The rows are grouped in 4 different ways at once. Each group adds its own fixed numbers to the row, and there is some noise. The rows also spread widely along 14 directions, which tell nothing about the answers.
Known rows, each followed by its group in each grouping:
[ 33   7  -5  -4  17   0  -6 -15  10 -19  -1 -15  -6  -3  14   9   3 -12
   3 -16  -4  21  30  -7   0  -3   6  -9   8   5 -27 -21  13  -5]	(0) K895 Sus E
[-14  11  18   6  23  22  19   0   7   6   0  10   4  -6  20  12  -4  17
  -5 -20  12  16   0  -5  23  -2  -3 -32 -13   0   2  -1 -16  20]	(2) K271 lapa X
[  3  -2 -10  -6  10   7  16  -4   5  12   0 -13  16  -2   5   6  -2   3
  -4   4  22  -7   2   4   6   5 -17  -8   3 -18  11  11   5  24]	(0) K895 rudor D
[ -7 -11   7  15   3   6   3  -3  16   2  -2   9 -16   5  12  25   2 -14
  -8 -13  17   3   8 -25  23 -14   7 -26 -13   5 -11 -17  -2  -6]	(1) K845 bako D
[ -3 -17   7  15  11  18 -20  -6  16  14  -7  17 -17   3  18  -8 -13  -2
  -5  11  -7   4  10  -4   3 -20   4 -30  -4   8  -6  23   8  13]	(3) K271 Sus P
[  9   1   3  -3  14  22   7  -7 -16  12  -1  -2  14 -10 -11   1   1   6
  -4  -9  14  10  13   9   9  12   1 -21  -7   2  -4   8   2  14]	(3) K749 Gid P
[ 16 -13   8   1  14  18  -1  -7  -2   5   0  -4 -14  12  26  10   6   0
 -16   1   4   7  19   3   8  -4  -8  -3   1   0  -9  20  19  26]	(2) K845 rudor X
[-14   2  13   8  -3  10   8   0  12   9   4  12   0  -1   8   1  -9 -14
 -13   4   7  -5   2 -17  13 -19  -4 -31 -18   1  13  -2  -6  13]	(1) K293 bako E
[-12   4  11   6   2  19  20  -1  -2   0   3   1  15  -4  18   2 -24   5
  -6   7   3   2  -2   7  -3  -5  -3 -26   3   4   4   4 -18  16]	(3) K293 vade D
[ -3   5  26  -4 -22  20  18   5  -4   2  15  -1   1   8  14   1 -27 -15
 -22  18   2 -20  -8  -4  -1 -17  -7  -6  -3  12  16  14  -9  16]	(3) K338 lapa E
[  7 -30   3   7 -10  14   4  -2  12   0   8 -11 -25  31  30  21 -26   9
 -10   8   9 -20  11   8   4  -9  -3   5   2   5  -9  13  -7   7]	(2) K749 Gid D
[-12  20  31   4   2  13  22   5  -2   0   4   8  -5  -5  16  16  -3 -11
 -17 -15   8  24  20 -12  11 -10  -1 -21  -8  14  14  21   9   3]	(1) K338 vade X
[  4  -5   6  -8  26  28   8 -11 -11  -7  -6  -6  13  -5  24 -13 -18   6
  -3   8  -9  19  16  21  -3 -11  -3  -6   5  -2 -16  -6  -5  25]	(2) K338 vade P
[-11   4  -7  -4  11   0  10  -3  11  -4  11  10  21  -6   6  -3  -5 -29
 -14  -2  23  -1 -23  -7   4   0 -18 -14  -3   2  -7 -11 -14  19]	(3) K338 rudor D
[  0 -28 -19   9   8  -3  -4  -3  23  23  -4   9 -12  15  16  34   9   4
  -5  -3  33 -11  19   3  13   0 -12  -6   4 -16  -9  37  17   7]	(0) K271 lapa E
[ 25  15   7 -18  22  18  11  -6 -13 -22  16 -20  11  -3   3 -15  -7  -6
  -8 -11  -5  12   3   1  11   0   2  -1  -4  12 -18 -33 -11  14]	(2) K895 vade X
[ -6 -13  -7  13  30   9 -14   1  21  17 -12  18  -8 -11   3   2   5  -5
   7 -11  12  13   2 -10  11   0   5 -31  11   1  -3  22  18   6]	(3) K271 rudor D
[-13  -1  31   0  -6  30  15   1 -13  13  -4  13  -8   2   6   6 -12 -12
 -18  -1  -4  16  32   6   3 -38   5  -9  -6  15   6  24  20   1]	(2) K845 Sus E
[ 10 -23  29  -2   2  14  -9  -5  -3   3  -9 -16 -20 -14  10   9 -29 -18
  -1 -10   1  36  11   6  -5  -8  15  38  25   8  33  25  36 -12]	(3) K749 lapa X
[-18   2  -3   1  36  14   4  -1   9  10  -2  17   8 -15   3  -1   1  -5
   1 -26  13  26   0   1  13  -5  -1 -13   4   3  -4   6   3  12]	(2) K845 Sus E
[  4  -4  -6  -1  -2   0  25   5  15  -3  11  -7   8   9  22  21 -18   2
  -1   4  19 -25 -22   3   1   9 -11  -6  24   1  -2  10 -14  14]	(3) K271 rudor X
[ -2 -19   3  -2   3  23   0  -3  -8  15   2   0   3   9  12 -14  -7   1
 -15  22  -1 -10  19   9  10 -21 -11 -12 -20  -4  -7  17   4  26]	(0) K749 vade X
[ 20  13  -1 -15  24  11  18  -5  -6   1 -21  -8  24 -35 -18  -6   5 -21
  12  -2   1  19  19  -5   1  -5  11 -12  35 -10  12  -1  39   0]	(1) K271 bako E
[ -4   7  19  -1 -10   5  16 -19  -5  -1   4  -2  15  -8  22  14  -8 -20
 -22   3  15  19   4  -4  -2  -8 -13 -10 -10  -1  11  -6  -2  16]	(0) K845 Sus X
[ 39  13  -5 -12 -10 -18  16 -18  17 -33   7 -29   8  -3   4  17 -20 -40
   8 -14   2  14  17  -4 -19  -6   4  11  21   6  -2 -42  15 -20]	(3) K845 rudor P
[-18  -1  -3   3  -7  -5  17  16  22   9  15  12  -4  10   9  11 -19 -13
  -3  -3  14 -11   3   0   4 -15  -4 -11   7  18  11  36   4 -11]	(1) K271 vade X
[-34  -7 -14  10   9 -14   7  -3  23  14 -12  27  24 -22   6  15 -15 -25
  10  -5  24  19  -3   4  -8 -10   0 -18  27  -1  12  17  11 -15]	(1) K338 Sus E
[-24  -9   9  -2   3  19  13 -11 -14  11   0   9  31 -19   0  -4 -17 -12
 -17   9  16   9 -14   8   5  -9  -5 -10  -8  -8  12  -6 -15  22]	(3) K293 vade E
[-26   4  -2   5  -1 -12   2   4  23  13  12  20   7 -13  -3  -4 -19 -32
  -4  -1  26   4 -17 -10  -5  -5  -3 -20   4  14  26  27   2  -9]	(0) K271 vade D
[ 12 -12 -19   9  34  -7  -6 -17  28   3 -18  -3   3 -14  12  10  -1  -1
  15  -7  21  13   3  -7   5  12   2 -21  24 -26   6  -4  18  13]	(2) K271 vade P
[  3 -14   1   6   3   3  10   0  17   6  -3   2 -22  14   8  30   1 -14
  -8 -15  21   0  21 -12  17 -14  -4   2   3  -8  -3  16  23   1]	(3) K845 vade P
[ -5  16   0 -19  27  19  26   0  -8  -7   8  -1  32 -18   0 -22  -9 -18
  -8   1   8  -3 -24  -2   7   0 -13  -3  20  -4  -1 -10  -8  33]	(2) K749 Sus E
[ 23 -20 -13   8  17  -9 -23 -15  30 -14   5 -10 -16   8  32   8 -20  -1
   9  -7   4   3  -3  -2  -6   9   7  -5   9   4 -16 -22 -12   0]	(2) K338 bako E
[ -2  -3 -12   3  14   3  15  -4  17   2 -13  -3  10  -4   8  11   3 -11
   5  -2  15  -3  16  -9  10 -10  -9 -25   8 -21  -7  -8  13  12]	(0) K749 rudor D
[ 17  -8  18  -9   6  26   2  -9 -18   4  -1  -6 -11   2  -7   0   3 -14
 -16  -7   3  13  28   2  15 -21  10   0 -11  10 -15  -5  17   4]	(2) K271 Sus P
[-22  -4  13   1   4  14  -2 -12 -20  24  -1  11  28 -33 -22 -11 -11 -12
  -5  -5  20  24   0   8   3   3  13 -23 -16   7  24   3  -1  -6]	(0) K749 vade E
[-15 -39   6  16  -4  12 -14 -10  13  26  -6  10 -14   7  15   8 -20   4
 -11  16  19 -11  -2   1  12 -14   5 -17 -11  -8  18  17   0  10]	(2) K271 vade E
[-15 -29  -1   2  11   1  -3 -25  -2  -5  -9   8  11  -8  41  28  -7 -25
 -19   4  27  35   0  12  -7  -3 -13  15  15  -5 -25   0  -1   9]	(0) K338 Sus D
[-18   1  11  -5  19  11  16   2   4  -1  -3   0  12 -17  18  -3 -23 -10
   0  -2   9  14 -15  -1   0  -7  -2   3  21  -3  13   7  -5  13]	(0) K338 vade E
[-22 -13  -7  22  -1  -3   8  -3  32  16   4  15  -5  15  33  28 -18  15
  -4   3  25 -17  -5   1   3   2 -11 -32   1  -7  14  25 -13  15]	(2) K845 vade E

New rows. What belongs after each?
[-17   5  -6   2  11   5  20  -1   2   6   8  23  14   0   3  17   5 -16
 -13  -9  25   2   8   1   8  -3  -8 -25   2   6 -17  10   0   5]	(2) K845 vade E
[  0  -9  10   3  -1  14 -13 -13  -8  12  -3   8   1  -9   7  -7 -12 -16
  -7   6  -5  22  22   9 -10 -20   8 -12  -5  16   1  14  15  -3]	(0) K845 Sus E
[ 17  -4   7  -1  36  21 -18 -17 -18   6 -11   4  10 -28  -8 -22  12 -15
  -6   1   3  25  11  -2   5  12  12 -22  11  -1  -3   6  26  17]	(2) K749 vade E
[ 10  -5   0  12   1  -6   0 -13  13 -13   6   8  -5   1  32  26  -8 -22
 -13   7  17   1  -9 -11 -11  15  -4 -14  29   9  -9  12   4   6]	(3) K845 vade E
[ -5  -5 -16   0  13  -3 -19   0  23  12   8  13  -1  -2   5 -22 -18 -18
   4  -1  -7  15  23  11 -15 -20  -6  -8  -4  13   7  33  20  -4]	(0) K845 vade E
[  0   1  16   0  15  13  13 -21  -2   0 -19  -7  19 -29  13   9  -1 -11
  -5   5  15  15  -9 -17  10   0   2 -25   8 -22  12 -28   1  24]	(0) K271 rudor E
[-30   3  25  10 -10  11   4  -1   4  10  -2  21  -1  -9  10   0 -25 -20
  -9  -1  -1  23  22  -1  -4 -36   9 -29 -19  18  12   9   1 -13]	(0) K338 vade E
[ -5   9  -2   3  25  12   6  -4   7  -2   4   9   9  -8   5   7  -6   4
   0 -22   7  18   7   1  12   2   0 -26  -7   7 -14  -7 -12   4]	(3) K895 vade E
[ 14  24   9  -6  -3  -9  17   3  12 -18  18  -3  -7   6   5   9  -5 -34
  -9 -16  12   5  15 -19   0  -7  -2 -10   1  18  -9  -3   6 -10]	(0) K338 vade P
[ -3  -4   4   3   6   1   4  -4   7  -7  -1   3   5 -10   5  10 -20 -18
   3 -12   9  13   0  -2  -2  -7  14 -10  11  12  -7 -14  -5 -16]	(3) K338 vade E
[ -8  -8  -9   4  28  13   7   4  16   6  -8   9  -2   3  17  14  -3  11
   4 -18   8  11  21   6  12  -8  -6 -12   3  -7 -17  15   4  10]	(3) K338 vade E
[ -8   3  -1   9  31  -3 -18  -6  22   8   8  11   3 -19  15 -19  -4 -19
  -8  -1  21  12 -39 -18  -1  23 -11 -18  18  -1  26  23   3  33]	(2) K293 Sus D
[ -2   8   8  -9  16  22  20  12  -1   5  -4  -3  -3   1   5  -7  -7  -4
   0 -10 -11  12  34   1  11 -33  -4  -3   0   2  -1  18  21   9]	(0) K845 vade X
[ -9   0  28   8 -12  15   7  -9  -7  12 -12   0   6 -16   8  -2 -25  -8
  -3  15   4  12  11  -3  -6 -18  12 -29  -3   0  30   5   5   2]	(0) K338 vade P
[ 10 -10 -17  -3  18   1  -1  -9   8  -2  -3  -3  12  -3  10   4   5 -13
  -1   6  11  -1  -1  -5   7  -2  -6 -15   9  -8 -23 -16   4  14]	(0) K895 rudor X
[  4   8  -1  -8  -1  -2   2 -24   1  -1   5  -9  37 -28  -9 -20 -21 -24
   0   6   8  15  -9   3  -8  -2   1 -17  -9   1  24 -30  -8   5]	(1) K271 Sus P
[  2  10   8  -6  17   4   2  -6  -6  -5  -8  12   9 -23 -14   3   0 -38
  -1 -26   4  48  35   2  -4 -15  14  -6   8  16  -8   2  31 -24]	(3) K338 vade E
[ -8  -7  15  -4 -10  12  19 -10 -14   4  -1  -1  19 -10   7  16 -22 -14
 -13   7  21  12   1  14  -6  -4   0   3   9   1  11   7  -1   1]	(3) K338 vade P
[-20   4  22   1  13  21  23  10  -8  -5  10  10   4  -9  16  10 -20  -4
  -9 -10  15   1 -30  -8  12   4   8 -11  16  18  -6   2 -27   7]	(3) K338 vade E
[ 23  -3  12  -2  10  17   3  -9  -2 -14  -7 -16 -10  -1   6  -4 -12 -15
   0  -4  -9  14  32  -4   3 -17  14 -10   5   4  -9 -16  19  -3]	(2) K749 vade D
[  8 -16   5  -2 -12  10 -10 -10  -4   5  12  -6  -8  15  18  -2 -16  -9
 -18  10   3   2  21  15  -7 -14  -6   2 -21  16 -11  12  -4   3]	(0) K338 Sus D
[ 13 -11  14   9 -20   3 -11 -18  16   7   1  -1 -15   8   6   5 -13 -21
 -16  10   6  -5  14 -16   5 -21   2 -22 -23   1  14  -5  10   6]	(3) K271 Sus P
[ 11 -13  18  -5  -9  21   9   8  -1  -3   2  -5 -22  10  -4   4 -21 -20
  -6   0  -8 -10  18  -7  11 -36  20   5   5  18 -10  -2  13 -16]	(3) K271 vade E
[-16  -6   1  17  16  -2   2   1  22  10  -1  14  -4  -2  19  15  -6  -2
  -2  -8  24   4 -10 -11  10   6   0 -28  13  -4  10  16   0  11]	(2) K293 vade X
[  6  -9 -15  21  -3  -9   5  -6  23  17 -16   2   5   4  29  28  -6  16
  14  14  13  -9  24   8 -13   3  -2 -40  28 -15   3  34  16   5]	(0) K293 Sus X
[-10   0  13  -5  34  15   5   1  13  -7   6 -10  -6 -13  17  -5 -27   4
   2 -25   6  27 -18  -3  12   2   1  18  10   0  21  -3  -9  15]	(2) K895 vade E
[ -6  -8   3   5   6  10  12   6   8   0  11   6 -13  13  28  18 -14   3
  -6  -3  10  -9   2   1   2  -4  -2  -6  13  14 -15  24  -9   3]	(0) K845 vade E
[ -5   6  -6 -19   1 -11  32  -3  11 -11  12 -11  21  -4   8  16 -12 -31
 -10 -13  31   1 -13  -5   4  -5 -20  26  12 -11   4 -15  -6   8]	(0) K338 Sus E
[-28 -18  13   5  28  25 -10  -6   0   6 -12  26   1 -14  19 -10 -10 -19
 -14  -3  -7  44  19   6   9 -33  -5  -7 -11   4 -12  13  14  13]	(3) K749 vade X
[  9   1  10 -17  16  25  -1   0 -20   3   9  -9   5 -11  -9 -29 -11 -14
  -9   1  -6  18  15  12  -1 -11   6   5  -3  20  -3  16  10   3]	(0) K271 vade D
[  7 -16  -4   5  -7  16  19  -1  -1   8  -5  -1   1  14  15  22  -9   6
  -7  15   8 -24  18   7   4 -13  -3 -15  12  -7 -11  15   6  11]	(3) K845 vade E
[ 13   1   9   1   6   5   6 -10   8 -18   8 -12  -7   2  32  12 -18  -6
  -5  -2   2   7   9  -3  -5   3  -2  -3  10   6  -7  -1  -4   5]	(0) K749 vade E
[  7 -31 -12  14 -16 -16 -14 -24  42  -3  -7  -6 -20  25  30  27 -24 -12
  -4  -2   6   9  49   5  -3 -33  -5  -5 -27 -16  -2 -21  10 -11]	(2) K338 vade E
[  4 -31   5  14 -14   7 -18 -10   5  24  -1  12 -17  10  10  17   0  -8
 -16  20  22 -17  10  -5   7  -6   6 -20  -6   4  -1  28  13   1]	(0) K271 lapa E
[  8   4 -17  11  17  -9   0 -16  28   0  -4  17   1   3  27  24  17 -17
 -15  -4  19  11  25 -12   2   4 -26 -29   1 -17  -8  22  24  26]	(3) K845 vade E
[-19  -7  -5  -7  15  16  20  -2  -6   0   0   8  29 -13  -4  -4 -19 -14
  -2  -1  12   6  -6  12   6 -13  -2  -7   5   0 -14 -14 -13   6]	(3) K749 vade P
[-26  18  18   3   3  15  11 -10   0  14   4  18  24 -14  -2   0 -10  -9
 -15 -12  10  31  14   4   9 -19  -6 -37 -37   6  20  -6  -6   6]	(2) K895 lapa X
[  2  -9 -10   3  -1  -1  -5  -7   9   2  13   5   6   7  23   5 -15  -7
 -10  16  12 -10  -8   8 -11   4 -10  -8  13  10 -11  20  -7  10]	(0) K895 Sus E
[  5  13  -8  10   1  -7   3   0  30  -4   9   5   1   6   5  17 -13  -1
  10 -24   4   7  19  -5   4  -8   4 -37 -15  14  -7 -14  -7 -19]	(3) K895 lapa X
[ 12 -14  -1   3 -10 -11  13  -9  16   2   4 -12 -12  12  25  46  -7  -4
  -5  -8  32  -4  11   3  -2  12  -5   9  18  -3   4  22  11  -5]	(0) K271 rudor E
[-14  -1   6   2  16  12   1   0  13  13  10  20  -6   3   5   3   5 -13
 -24 -13  17   8   8 -11  22 -10 -15 -15 -27   1   2  21   3  21]	(3) K271 vade E
[ -9  -8   0  12  14   7   8   3  18  -3  -6  18 -10   5  18  25  -2 -11
  -1 -16   6   7  19  -6   9 -15   2 -24   8   9 -29   5   7  -6]	(3) K749 rudor E
[-37 -11  -2   0  11   2  12  -4  19  15  -1  14  10  -7  11  10 -15 -17
 -10 -14  22  21   6   1  12 -26 -16   4 -17 -13  16   5   0   9]	(0) K845 vade E
[ -5  -8   3   7   3   3  14   5  14  11  -5  10 -12   6  17  32   0  -4
  -1  -5  19  -4  14  -3   4  -7   1 -14  21   3  -6  33  17  -5]	(0) K271 rudor E
[ 16 -10  -3   7  10   1 -13 -16   2   4   4  -7  -1  -8  14   6  -2   1
  -5   3  22   4  -5  -2  -1  28   5 -21   7   5   1  12  -1   7]	(0) K271 vade D
[  2 -11  -8  -1  -4  -9   1 -15  13  -8   4  -7   8   1  17   7 -27 -18
   1   1  11  11  11   9 -13 -11   0  -1   1   3  -7 -16  -8 -10]	(0) K338 vade P
[-13  13  19   8   0   3  10  -7  16  -3   0   6   2 -14  20  11 -21 -19
  -4 -10   8  28  13  -7  -8  -9  -3 -19   2   8  21  11   8  -5]	(0) K749 lapa D
[  7   1  -4  -3 -12   9   8   0 -10  25   8  -4  19  -1 -22 -11   2  -6
  -4   9  10 -17  14   6   6  -7   0 -27 -20   6  19  12  12   7]	(1) K845 rudor X
[  5   0   1  12   1  -7  -6  -7  23  -6  14   0 -11   4  18   4 -15 -12
  -3  -1  15 -11  -9 -18   1   9   2 -29  -2   9   3  -1 -11   3]	(0) K749 vade P
[ 14  -3  -7   6  -3  -7  -6 -19  26 -12  -5 -12  -2   1  19  -1 -23 -19
   7   1  -9  15  33  -4 -12 -25   2 -20 -10  -2   1 -26   9  -9]	(0) K845 vade D
[  9   1  14   2  13   5   8  -2  10  -3   2   3 -19   0  16  21   3 -17
 -15 -10  20  10   8 -15   8   5   0  -3  22   3   6  28  25   6]	(2) K271 vade E
[ 19   0   2   2   1  -4   0  -2  12  -7  10  -1 -10  10  12  14  -2 -22
  -7  -7  11   4  14  -6   0  -4   1  -6  10  11  -8   5  15  -2]	(2) K293 lapa X
[ -4  10   3  -1   7  -9  12   5  14  -4  10   3   1 -13   1  17 -18 -19
  11 -29  16  21   6  -1  -7   4  12  -3  20  22   4  10   5 -31]	(0) K749 bako E
[ 18   8  16  -2  -2   9   7 -22   8 -24  10 -15  -2   6  27  12 -12 -14
 -25  -2   1  11  11 -14   9  -8 -13  -9 -25  -4  -5 -35 -12  22]	(3) K895 vade E
[ -1  -1 -11 -11  28   5   5 -11   2   3   3  -5  25 -18  -5 -14  -6 -13
   1 -12  17  20  -9   9   4   4  -8   4   8 -10   3 -12  -1  22]	(2) K293 Sus P
[  6 -24  -9   4   2   8   9  -3   2  11  -5 -13  -5  10   9  23  -9  16
   5  -4  16  -9  25  15   9  -5   6   0   4 -11 -12   7   2  -1]	(0) K293 vade E
[  5   1  19 -11  -7  33  37  -9 -39  -1  -2  -9  30  -7  15   9  -1  -7
 -25  32  10  -7   8  16  -5   2 -12 -13  18   0  -6  15   5  28]	(1) K749 rudor D
[  7 -28  -3  -1   8  22 -13  -6  -9  28 -10 -11   1  -5  -5 -17 -11  12
   4  16   2  -7  15  14   4  -9   6  -2  -1 -12  18  24  19  16]	(0) K845 vade E
[ -8 -13  25   7  -9  29   0 -11  -9  10  10  -7  -4   6  16  -4 -20  15
 -19   4  -1  -3   2   3  16 -14   3 -17 -39   8   6 -14 -29  21]	(1) K293 Sus E
[-10 -14  12   2  -6  10  13  -1   3  13   7  -9  -7   6   5  23 -11   2
 -10 -19  21   4  13   4  18 -10   0  12 -13  -1  13   6  -2   2]	(1) K293 Sus E
